The same things were measured in two ways. Each way mixes the same 12 hidden numbers, adds some noise and spreads widely along 7 directions of its own, which tell nothing about the thing.
Some things both ways: the first way, then the second way.
[-11  -3   3  -9   9  -8   0  11   6  12  -2   4  15   9 -12   4   4   0
  -9   7   8]
[  4 -21  25  -1 -17  12 -26   0  -1  -5  -2  18  -9   4  11 -19  -9  11
  -2  -7 -17]

[-29   1  -9 -35   7 -23   9 -20 -27  46 -26   4  35  32   3  -1   7  -2
  20   3  30]
[  3   5  38 -24  25 -43  -1  -7  -2  19 -14   1 -17 -26 -11 -24   5   4
  12 -59 -33]

[  0  12  -8  -6  -4   0   1  -4 -16 -19  19 -11  22  12 -13   6  23  -3
  -1  10   7]
[ -7   2  11 -12   4  10  -7  -8   8  11   2 -11  -3 -16   5   5  -8 -15
  -1  14  -4]

[  6  -9  -4  16 -12  27 -12 -20  -7 -12  -4 -17   1   4   1  -3  17  -7
   0  -6 -14]
[  9  -5  -2   9  -4   5 -14   4 -13  -6   5  15  14   6 -11  18  16  21
  19  11  -3]

[ -4  -7  -5 -11   1 -29  -5  45   8  -6   0   3   7   2  -7  11   6   4
 -23  11 -19]
[  0  10 -17  36 -11  14  10 -13  -7  -5  -6   4  10  12   6   7   9  23
 -11 -13   4]

[  6  29  -9  15 -12  24  28  13  11  -9   7 -21 -12   6 -13  -9   6 -16
  -8  20   7]
[  3  32 -31  10   6  -4  35   2 -15   3  -6   9  19  11  -6  10   9 -14
  -6  -6  24]

[ 11  17  -6  13   2  -3  -1  38  14 -35   2 -28 -12   5 -25   6  10 -18
 -18  11  -1]
[-18   8  11  -8  15 -27   4  -8  28   4 -10 -20  -4 -23  15  18  36  -4
 -23 -19 -18]

[  3  30   1 -15  14  -6  28  18  12 -13  14  -8   7   2 -21   8  -3 -10
 -23   8  11]
[  4 -14  12  10  -1   2   0   0 -23  10  -6  15   6  16  20  -7  -3  18
  -4 -11   0]

[-13 -13   8  -1  -8 -24   4 -19 -18  21 -22   2   7   0  32 -12  18   9
  21 -17 -32]
[ 15  24  -1  21  13  10   0   5   9 -19 -14   8  -5  -4  -3  -5  14   9
  10 -11   3]

[ 30  25   0   3  12   1  36 -12  12  -7  14  -2   9  -2 -13   3  12  -9
  20  21  26]
[  0 -34  21   3   7 -13 -21  -2  -2  15 -11  -7 -12  16  21   0  10  20
 -12   9 -10]

[ 18  -8   8  15  -6   7  17  -8  22  15  10   8  12 -12  15  -9  11   7
   1   6 -27]
[ -7   6   4  21  17   2  -3  -3  21  -8  -1   4  -6  16 -15  17  10  29
  -9  -7 -14]

[  5   3   3  25   9 -25  14 -19  20  27 -29  19 -10 -32  -6   7  -5   3
 -10 -10   0]
[  3   6 -21  22 -11  11   4   1  -1  -5 -19   3  -6  23  14  -9 -13 -13
  -8   7  15]

[ -7 -11   5  -5 -12  11 -13 -22 -12   0  -9 -23  16  -4  -4   6  17 -12
 -29 -24  -4]
[-15  -2  20  -6   5  16   1   1   5   2   3   6   2  10  11  -1 -14  -8
   5   6  -4]

[ -9 -10  18  17   1   4  -4  -5  12  -9   6  36   4 -22  11  18  11  29
  -6  13  -6]
[ 29 -14  -1 -17  -8   5 -23  -6 -15   6   7  27 -10  -2  -9 -19 -19   6
  28 -10 -23]

[ -2  13  -6 -15  11  12   0  -4   5   2  -3 -16   2   6 -21  11 -11  -9
 -34   7  14]
[  9  10   0 -26 -48   6 -22  -2  33 -27 -13  -4  11 -13  -1  -5 -13 -38
  -7  28  26]

[  8  23  14   2  13  -6  24  14  19 -14  19  10  10  -5   4  -3   8   3
  11  23   5]
[  1   7  -2   6   4  -5   8   8   3  -3  -6 -13   1  10   5 -11  -7  -9
  -5   2  16]

[-10  -5  13  -6  -4 -12 -11  28  13 -10   7 -10  17  10 -10   8  13  -5
 -25   3  -2]
[ -9  15 -14  19   1   0  16   3  -6  -3  -2  -1  18  14  -3  31  10   6
   2   2  17]

[-17 -29  -1   7  -2   8 -38   3   5  11 -15 -13  18  25   0   0  20  12
 -11  24  -4]
[  1 -15   3  11 -13  10 -12  -5  -8  -4  19   1  22   9  -1  24   6  36
   5  16   9]

[  5  21  13  13   5  29   6 -14  22   0   5  -9  15   4 -10  10   6   3
 -21   1  14]
[-26  -7  -1 -26  -3  13  -2 -10  46 -15  21 -36   0 -21   6  18 -12  -7
 -20  38  13]

[ -4  22   8  15  13   7   1  11   9  12  13  -1  22   6 -36  -9   2   9
 -14  16  23]
[ -3   0  -1  20   4  11   3  15 -22   3  -4 -17   8  28  11  -6  -8 -12
  -6  35  37]

[  1   8   7 -19  -2  -4  13   4  -2 -12  17  -4  15   8  -5   9  12  -7
  -3  14  15]
[ 28  17   4 -24 -16  -3 -14  -2  -5   3 -18  33  -5   5 -15 -24 -22 -37
  32 -21 -13]

[-12   4 -34   2  16 -33  11  -1   7  52 -48  12  -8  -6 -16   7 -18   4
 -22   4  -8]
[ 16  30 -35  11 -20   3  16 -27 -19   4 -10  21  18  -7 -24  -2  -1  -2
  15 -34  -8]

[-21   3  23   6 -15  -4   9 -35  -5  10 -15  17  11  -6  32   8  27   8
  21   5  28]
[ 14  -8  14 -15   8  -7   2  12 -15  14  -2   8  -7   3  14  -8   0 -11
  12  -1   8]

[ 15  30 -10  -2   8  11  18   6  15 -31   9 -21  -6  15 -32  18  -5 -26
 -22 -17   5]
[ 23 -13  36 -28   6 -15   2  19 -42  18 -27  23  -3   6  -2  -5   6 -37
  45 -38 -21]

[-28 -30  10 -10 -18   1 -18  12  -8  16 -10  -3  21  12  16   2  23  11
 -18   4 -13]
[ 20  13 -13  31 -22  21  -8   5  -8 -28 -11  23  27  22  -2  16  15  17
  -3   7  19]

[ -3 -17 -16  17   3  -2 -20  21  13  19  -5  -8   7  24 -19  -8  14   6
   2  30  -7]
[-15  -3   3  22  17  16  28  -3  -9  14  15  -5 -10  25   6 -18 -30  19
 -13 -21  -1]

[ -9  -4 -10   2  -6  14 -21 -16 -12  -9   2   2   7   5  -5  12   9   4
  -9   3  -3]
[ -7   0 -18   1 -11   8 -10 -15   9  -4  23  -1   6 -25  -9  15  -9  30
  -5  11  -3]

[ -2  13   8  29   2   2 -13 -11  23   0 -15 -13  17  22 -24   4  20 -10
 -11 -13  28]
[ -1 -28  14  10 -24  25 -30  -3  -6  -4   8  14  -1   3   6  13  11  24
  20  26  -3]

[-12 -30  11 -33  -3 -23  -5   0 -18  15  -8   9  21   5  14  12  10   2
  13   4   0]
[  2   3 -13 -15 -13  -9 -18  -6  24 -16  -8  -1  -3 -13  -7   5   0  -8
   2   5  -7]

[ 17   0 -13 -16   0  -2  12   9 -15 -15  20  10 -16 -20  14   8   0   3
  21  38 -16]
[  2 -12  24 -31  -5   8 -13  -7  23   8  10  -6 -29 -14  19 -44 -21 -32
 -22  -5 -17]

[ -9  14   5  15   4   7   0   9   8 -12   9   6  14  13 -18   5  17  -2
   4   2  20]
[-10 -19  -2  -6   9  -1   7   2 -22  20  23  -5   1 -11  -6  16   8  14
  16  12  -2]

[  3  17  -9   9   3  12  -6  19   1 -14  19  -6  17   5 -28   1  18  -2
 -19   7  12]
[ -3   1  21   2  -1   7   1  -1   4  12   2 -10  -5   3  -1 -14  -5 -10
  -7   3   1]

[ 29   2  -6  24 -20  39   9 -27  13 -26   7  -8  11  12   3   2  30 -26
  25   6  21]
[-24 -33  17  -1  15 -14   2   2 -15  19   2  -1 -11  14   2   5   1  23
   6  -9 -22]

Other things, the second way, with their names:
j84: [  0   8  -7   9  -5  -6 -10  -5   7 -12  -5   2  11  -2   3   0  -1  14
 -15  -6  -6]
j70: [-28 -24  10 -15  10   8   8 -11  23  17  30 -33 -23 -17  -7   5   6   5
 -17  27  -3]
j940: [  8   6 -16   6  17 -11   1   1  -4  -7   0  -4   6  -2   1   1  18  13
   7  -5  -3]
j92: [-23  20 -41  34   7  -3  20  -8  25 -18 -10 -18  12  12   1  29 -15  34
 -22   5  19]
j620: [ -9 -23  -4  17   7  -6   0   2  -9  -7  -2  -3   8  20   6  -3   3  33
   1 -10 -16]
j460: [  9  -2   0  -8   3  -8   0   4 -16  13  10   6   4  -6  -7  11  24  -2
  14   3   1]
j267: [ -2   6  -5   5  10 -26   2  12  -7  -7  -6  -4   3   5   8 -17  11  -2
  -9 -17   1]
j943: [ -1  20   1  -6  -7  -4 -19 -23  36 -19 -31   5 -16 -30   5 -18   3 -13
 -25 -35 -38]
j533: [  4   7  -8  13  -9   3  -8 -15  19 -18   3  11  10  -5   8  15  20  35
  -3 -15  -6]
j864: [-12  -4  -6  25 -32  19 -27 -17   0   1   7  27   7  -1   4  22 -11  37
 -23   9 -10]
j677: [ -3   0  18  -4  11 -15   4  -2  16   1  -5 -15   3  -5  18  10   3  16
 -21 -12   6]
j782: [-15 -15  -8  -2 -15  10  -3   1   6  -4   7   4  -8  15  13  -3 -18  -4
 -14  18  10]
j502: [ -1   9 -31   9  -8   8  46 -27 -25  37  12  -3  -2  16 -14 -23 -34  -2
  22 -14  16]
j278: [  0 -13  18 -36 -22  29  -1  -5  11  10  25   2 -14 -17   4 -15 -19 -29
   8  23  10]
j798: [-13 -24  26 -23  -1   5   3   1  -6  14  22   3   8 -19 -11  47  21  11
  16   2 -15]
j249: [  3   2   6 -29   7 -22  -7  14  11   5  -1  -5  -5 -11   6   5  -8 -23
   0  12  11]
j43: [  0  -8  13   7   0   8  13  20  -8 -11 -14  -2  -7  15   4 -11  -8 -13
  -6 -10   9]
j167: [  7  16  -9   6   2 -18  12  14   7 -10 -15 -17  14   3   3  11   8 -15
 -18  -2  22]
j563: [  5 -28  34 -34 -32  40 -32 -12  11   5  11   4 -20 -18  -1 -19 -16 -27
  10  42  -2]
j154: [-13   0   0  -7  -8   5  -6 -17  31   4  11   0 -10 -11 -12  17  -5  13
   0   8 -10]
j188: [  4  16 -29   0  11  -3  36   2 -11   8   2 -17   1  21 -19  -7 -14 -23
  10   4  27]
j723: [ -6  -1 -22 -11   3  -3   3 -11   9   1  13   2  -2  -4 -18   6 -11   9
  10   0 -15]
j322: [ 10 -12  15   3  -2   5  10  22 -29  -5 -14   3   9  15   7   0   6 -10
  11  -2  17]
j852: [ -8 -17   9  10  11  -4  13  11 -11   8   3   0   5  12  16  19  23  13
 -10  -8  -6]
j600: [ 28  22 -19  45  -9   4 -24  -5  -8 -26 -25  38   9  21  -9 -11  -4  40
  -3 -30 -11]
j73: [-12 -19 -11   0  10  -3  25   0 -15  15  13   0  -4  10  -7  25   9  15
   4  -2  -1]
j860: [ -7  23 -25   4  15 -24  29   8  -9   0 -23 -21  13  14 -12  13  -2 -28
  -6 -12  14]
j906: [  3  -3  12   2  -4  16  -6 -19  29   5   4 -33   6   0  11   8   1   7
 -17  29  14]
j765: [ 16 -10  18 -31   8 -32  -4  13 -24  22  -4  -3  10 -11 -16  18  39 -26
  34  -2  -9]
j212: [ 11  16  -3   4 -16  12   0 -15  -4   0 -10  11   4   9 -25  -8 -13 -11
  19 -13  -5]
j379: [  4  -9  16  -8 -20  26  -6   8   0  -6   5  16  -8  -1   4  -3   6 -19
   8  10   3]
j179: [ -3  -5  -5   4  10  -7   2  -2  20   2   1 -19  -9  -3   7  13  13  11
 -17  12   7]
j777: [  0 -19 -10  -8   7  10  15  -5 -30  28  21 -17   9   1  -8  24  11  -2
  26  28  10]
j713: [  7  13 -35  38 -36  12 -29  -4  23 -58 -26  -2  -2 -11   4 -28 -13  20
 -35  -3   9]
j965: [ 12  -3  11   1 -13   5 -18   3 -13  -8 -13  11   4   5 -10 -15  30 -18
  20   6  -7]
j263: [  2  -5  24 -30 -11   1   1  10  10  12  11  -6  -2   2  -2   2 -12 -30
   7  24  23]
j364: [-20 -21  34 -21 -10  -4 -20  -5  22   1  -7 -18 -10  -9  16  -1  -6 -10
  -6  14  -4]
j949: [ 27   9  12 -22  23   0  29   9 -48  40  12  25  10  12 -18   7  -7 -20
  55 -22  -2]
j526: [-18 -18  14 -21  -7  18  -7  -5  23  -6  17 -24 -10 -26   0   4   2  -3
  -2  39  11]
j780: [ 8  5  4 -8  5 -6 -4 -6 -7 20  2 10  3  1 -7 24  5  2 24  8  5]
j77: [-21 -18  11  -7  22  -9   8  -9  14  26  19 -13 -17 -23  12  33  11  34
 -22   3 -10]
j296: [ -6  -4  -1  -4  15   5   5  -6   6   7   8  -4 -14  -2   0 -11 -15   7
  -5  -4  -8]
j119: [-33 -14 -29  32  -2  24  -1 -22  10  -7  31 -17   0   6  21  -5 -13  49
 -35  28   8]
j764: [ -7   5  -4  11  19 -27  12   7   9 -10 -15 -22   6  19  -2  -2  17   5
 -12 -12   4]
j814: [  1  -9   6   6  11 -11  -5  11  -2  -9  -3  -9   9  -2  -8  24  38   9
   1  -1 -13]
j826: [-12 -11 -21  20   5 -12   5  -9 -26  11  -1  -3  13  -2   2  22  16  32
   4 -16 -18]
j805: [  3   3  10 -10  -8 -14  -5  -6  16  13   9  -2   0  -9   4   3   5   4
 -14   4   7]
j837: [ -4  -1 -17  12  -3 -11 -31 -33  26 -22  -3  13   8  -8  -9  17  30  52
   1 -22 -46]
j972: [ 23  30 -22  25   2 -38  13   1 -21  -4 -45   5  26  16 -14  11   8   9
   1 -35  13]
j721: [ 11  -6  21 -11  -3  -6 -28  -6   5   4   3  27  -5  -8  -7   2  21  13
   6 -13 -30]
j898: [  4  -3   9 -32   2   6  -2   3  -3  11  13  12 -15 -16  -4 -12  -5 -25
  19   7  -4]
j815: [ -4  -1 -31 -14  28 -18  27 -14  -4  15  28   9 -19 -24 -10 -13 -11  29
  -8 -45 -33]
j521: [ -2 -15  17  -7 -14  17 -11 -15  12  -5  14  22  -5  -2  -6  -4  -5  24
   2 -14 -24]
j171: [ -7  -2  -3   7  11  -7   9   1 -10   0  -4 -11   3   3  15 -22 -10   3
 -22 -18  -6]
j516: [ -3 -10   4 -24  -4   3 -12 -10  11   7  16  -2  -3 -13  -5   2  -4  -6
  11  10 -16]
j868: [ 14  15 -22  33   7  13  30   6 -29   2  -5  21  13  37   6 -11 -15  11
   4 -21  14]
j957: [  4  -4  -2   1   3  -4  -7  -7 -12   3  -7  12  -1 -17  -7  13  16  17
  10 -14 -21]
j153: [  3   4  15   8  -5 -11 -36  -4  29 -18 -16  -8  -7 -14   5 -13  17   8
 -22   2 -12]
j190: [ -4  15   0   9  15 -31   8  12 -15  11 -12   4  16   0   5  42  27   6
   4 -18   3]
j138: [ -8  21   0  24   8 -23  -6   6  -2 -16 -34   5   6   6  14 -23   5   0
 -27 -36 -14]
j30: [  9  16   9 -23   0  -4  15   1  -1   7  -5  -9   4  -9 -10  -7   5 -39
  21 -11   5]
j443: [ -4 -10  16 -36   5 -13  -4  -1   4   7  -6  -1 -13  -7 -10 -16  -8 -33
  19 -23 -34]
j445: [ -7  21 -38  20  -7  -6  23  -6   8 -17 -18  -7  12  16  -5   9  -2  -4
  -4 -16   9]
j332: [  8  -2  29 -24 -14  -6 -31  -6  11   7   2   9   1 -18  -6   2  28 -14
  17  14 -11]
j395: [-12 -16  -7   8   7   3   6   2  -3   7   1   4 -29  -3  22 -25 -16  14
 -12  -7  -6]
j37: [-24   1  30 -20  36 -21  37   9  -4  26  12 -22 -14 -20  -2   1  -5  -3
   3 -29  -2]
j928: [  6   9  15   4   7  -4 -17   8   2  -3  -5   8  -2  -1  -3 -10   7  -2
  -2  -7 -13]
j682: [ 18  -8  -4 -42 -23  17  -8  -6 -14  18  32  19   8 -11 -34   6  -1 -26
  59  36   6]
j207: [ -9  -6   0  -7 -21  23  18 -11 -14   6  11 -16   2   0  10 -37 -30 -20
   9   8  20]
j49: [ -9  18 -37  36  -2   4  19  -4 -14   0   1  -3  10   7   2  14  11  18
 -12   8  24]
j647: [-25   8 -17   0  -5   1  10 -15  13  -3  -6 -11  -6  -3  -4  -8 -10 -14
 -21  -2  -7]
j831: [ 36  -4  12   2 -11 -10  -9  10 -20  -7 -11  14  14  11  -4  -7  21   1
   8 -26  -5]
j424: [-20  -6  19   1   7  -8   3  -1  24   4  10 -26  -1  -7   9  20   7  22
 -15  17  16]
j383: [  1 -21  10 -10 -10   6 -25  -1 -10   1   4  21 -17 -10  -2 -26 -21  12
  11  -1 -21]
j593: [  9 -26  16 -17  -4   1 -31  -8   9   5  12   8 -19 -18   0  -9  11  12
  -5   6 -27]
j441: [ -4   5  -8  -3  12 -14   7   1   3  -3   6  -6   9   9   6 -12 -23  13
  -3  -9   5]
j877: [ 13  17 -12  -1 -25  18   6  -5  16 -20 -14 -10  11   1   0  -8 -34 -16
   4   7  30]
j305: [ 28  12  -7   0  -3   7 -11  18 -15  -7  -3  10  12  14   9 -19  -1 -29
   1  15  17]
j618: [ 16 -28   5  17 -20  16 -31 -10 -27   4  10  62  -2   7 -19  28  31  58
  18 -14 -40]
j206: [ -6  -2  20   9  16   6   4  -7 -17  27  26   6  -1  -3 -10  -4  -2  34
  14  -2  -5]
j251: [ -7   4   4  -6  11  -5  22  -6   5   4   7 -12  18  10   5   8   4   1
   7  -8   5]
j624: [ 18   2   2   2  -1  -3   2   0 -12   7 -16   7   0   3  -9   2  15  -8
   9  -8  -3]
j882: [ 16 -14   5  -7 -27  42 -28 -14  -6  -1  15  34  -1   1  -1   0   9   0
  25  29  -8]
j415: [ 10  -8  16  -9  -4   0  -8  -7  -2  10   5   9  -5  -2  -2  -4   0   3
   6 -15 -15]
j601: [-20  -3 -14  17   8   5  21   7   1   4   6 -12 -16  15   3   0 -12   1
 -14   2  11]
j869: [-18  17 -31  20  10  -3   6   1   9 -11  -7 -10  -3 -14  -3  10   7   8
 -23   5   2]

Some of these things the first way, each followed by its name:
[  4  19  -1 -21  -9   0  31 -26   6   1   6   1  19  12  25  17  15 -21
  17  -8  12] -> j798
[  6 -23 -12 -28  -9   1 -19 -34 -26   0 -15 -20  16  10   5  12  11 -17
  -3  -7   0] -> j364
[-19  -2   7  15  -9   6   0  -8  -1  12  -9   3   3   7  -1  -5  11   5
   7  10  11] -> j898
[  0  -8   3  -1 -13   3 -11   1 -16  -8   6  -5  14   9  -1  10  31   0
  10   1  14] -> j179
[  0 -21  -7  -8   1  -4  -9   6 -21  -7   9  -2  -1 -10   7 -11   5   3
   8  12 -37] -> j928
[ -4  10   4   5   8  -5   6  23   8  -3   3   3  -7  -8 -11   2  -2   3
  -8  12  -4] -> j460
[  6  -4   8   5 -19  13   7  10  16  -9   9   8   9   6   3  18  19  -8
   2   3  14] -> j73
[ -3  -3  -6  -4   1   0  -6  -7  -7   6  -9  23   5   0   7   8 -10   5
  10  -1 -10] -> j713
[  0   1  -4  41   1  16   1  -1  23  31 -12  20   9  -2 -14  -6  12  15
   2  15  13] -> j70
[-14 -23 -16   2  -3   2 -13   0 -22  30 -12   1   9  24 -12  -6  16  10
  29  27  10] -> j593
[  9   3 -14  14   4  11  -9 -13   8  -5  -5 -33   0  30  -7 -16  16 -12
  10  25   0] -> j424
[  0  17   8 -31   4 -17  26   8  -8   8  23   4  28  12  -4   2   4  -1
   5   2   6] -> j600
[ 20  -7  -3 -32  -9   0   6 -23 -35   1   4   7   3 -30  21  14  -4  -7
  10 -10 -15] -> j119
[ 26   8   5 -12  -1   5  28  13   0 -32  26   6   3 -12  25   5  12 -12
  29   1 -25] -> j814
[ 27 -10  -9 -10  -7  15   9 -25 -10 -12  -4   3  -4 -22  15  19   1 -16
  11 -13 -17] -> j443
[ -4   6  -7  -7  -6 -16  22 -38  -5  44 -31   3  -4  -4  23   2  -1 -15
  23 -15   3] -> j379
[  2   2 -12 -10   0  -4   0  -1 -11  -6   7 -13  -4   7   2  -4  15  -7
  13  39  10] -> j805
[  5 -37 -12  -5  -4 -15 -19   6  -1  17 -35 -12  -8  -1  -1   9   0  -9
 -11  -7 -27] -> j445
[  0   2   0   4  -7  17   0 -34 -13  17  -9  10   7 -21  -3  16   3   5
 -18 -27   2] -> j296
[ -3 -20  -5  -7  -8   9 -15   2 -25   2 -14 -15  -5  10   9 -11   8 -13
  35  21   1] -> j267
[-15 -14 -18 -18  -4  -4 -15 -10 -21  10 -13 -15   2  26   5  -2   5 -10
   9   1 -15] -> j37
[ 12  17  -6  12  -6  25  10 -14   3 -18  10  -9   5   5   3  -2  16  -9
  12  23   9] -> j84
[ -1   8   1   7   3  -3   7 -31  18   0 -11  10  12   4  25  10  16  12
   0  14  -2] -> j877
[ 28  14 -21  -5   5  -4  26 -14 -10   0   4  -5   1   8   4   2  10  -9
  41  19  -2] -> j777
[ -5   1   2 -19  -1 -10  13 -12  -1   3  -2  -4  11  11  28   3  15   5
  13  31  -3] -> j677
[ 16  35  -8   2   6  11  35   5  -2  12  -4 -17  13  13 -19 -14   4 -25
  18  -6  23] -> j965
[ 22  28 -10   8  15  -3  20 -25   6   9  -2  -5  14 -13   1   5  17  12
 -10  10   4] -> j906
[-13  -8   8   3  -7  18 -18   3 -29 -11   9  -1  -2 -20  -1   2  14  12
  -5   4  -6] -> j305
[-11 -31   5 -10 -15 -14  -6   5 -13  13 -10   1   5  -9  15   3  13  13
 -11   4 -28] -> j882
[  4 -23 -20   1 -25  10  -3 -30 -27   4 -16   5   1  -5  26   5  26  -1
  17  -1 -15] -> j624
[ 32  13  -6  -1  12  16  24 -15   2 -10  -7 -17   3   2  -5   4   9 -30
  22 -17   6] -> j620
[  0  16  -2   4 -17  -3  21   0   1 -14   2  13  17  -2   9  13  22  -3
   2   7  11] -> j943
[ 12   9   4 -20   0 -17   1   8   0 -44  19 -16 -14 -15  -1  18  -4 -21
 -18  -6 -22] -> j190
[  9  -4   3 -12   3   0   4  -2  -7 -14  10   4   4 -17   3  15   5   0
  -5  -1 -13] -> j516
[ 18   0   9 -15  12   1  25  14   5  10   1   0  10  -8   9  -6   0  -5
  14  10  -8] -> j764
[ -3 -21 -15  22 -30  28 -26 -32  -5  18 -20   2  25  10   7   8  33   6
 -11   1   9] -> j212
[-10 -23  15  16 -13  -6 -21 -24   6  -3 -10  15   1 -30  16  13  14  22
 -32   1 -20] -> j780
[ -8   5  -3  -7   8 -18   5   1   5  28  -9   5  16  13  -4   7   8   3
   8  17  20] -> j415
[ 20  15  -4  16  -6  -2  29 -22   2 -21   2  10 -21 -12  13   0   7 -16
  40   6   0] -> j395
[  8  10 -23  10  12   9  -8   3   8  -2 -22  -8 -10   0 -15   3 -10  -4
 -21  11  -8] -> j207
[-10 -33 -25   5  -6  10 -21  -5 -26  11 -24  -3  -5   5   5  -7  10   6
  18  27 -20] -> j171
[ -9 -15 -19 -27  15 -24  -6 -15 -40  43 -27 -12  11   7 -14 -11  -5  -4
  13  -7  -4] -> j153
[ 13  10  10 -26   1 -19  17  23   8 -23   7 -20  -3   7  22   7   7 -13
   5  13 -16] -> j533
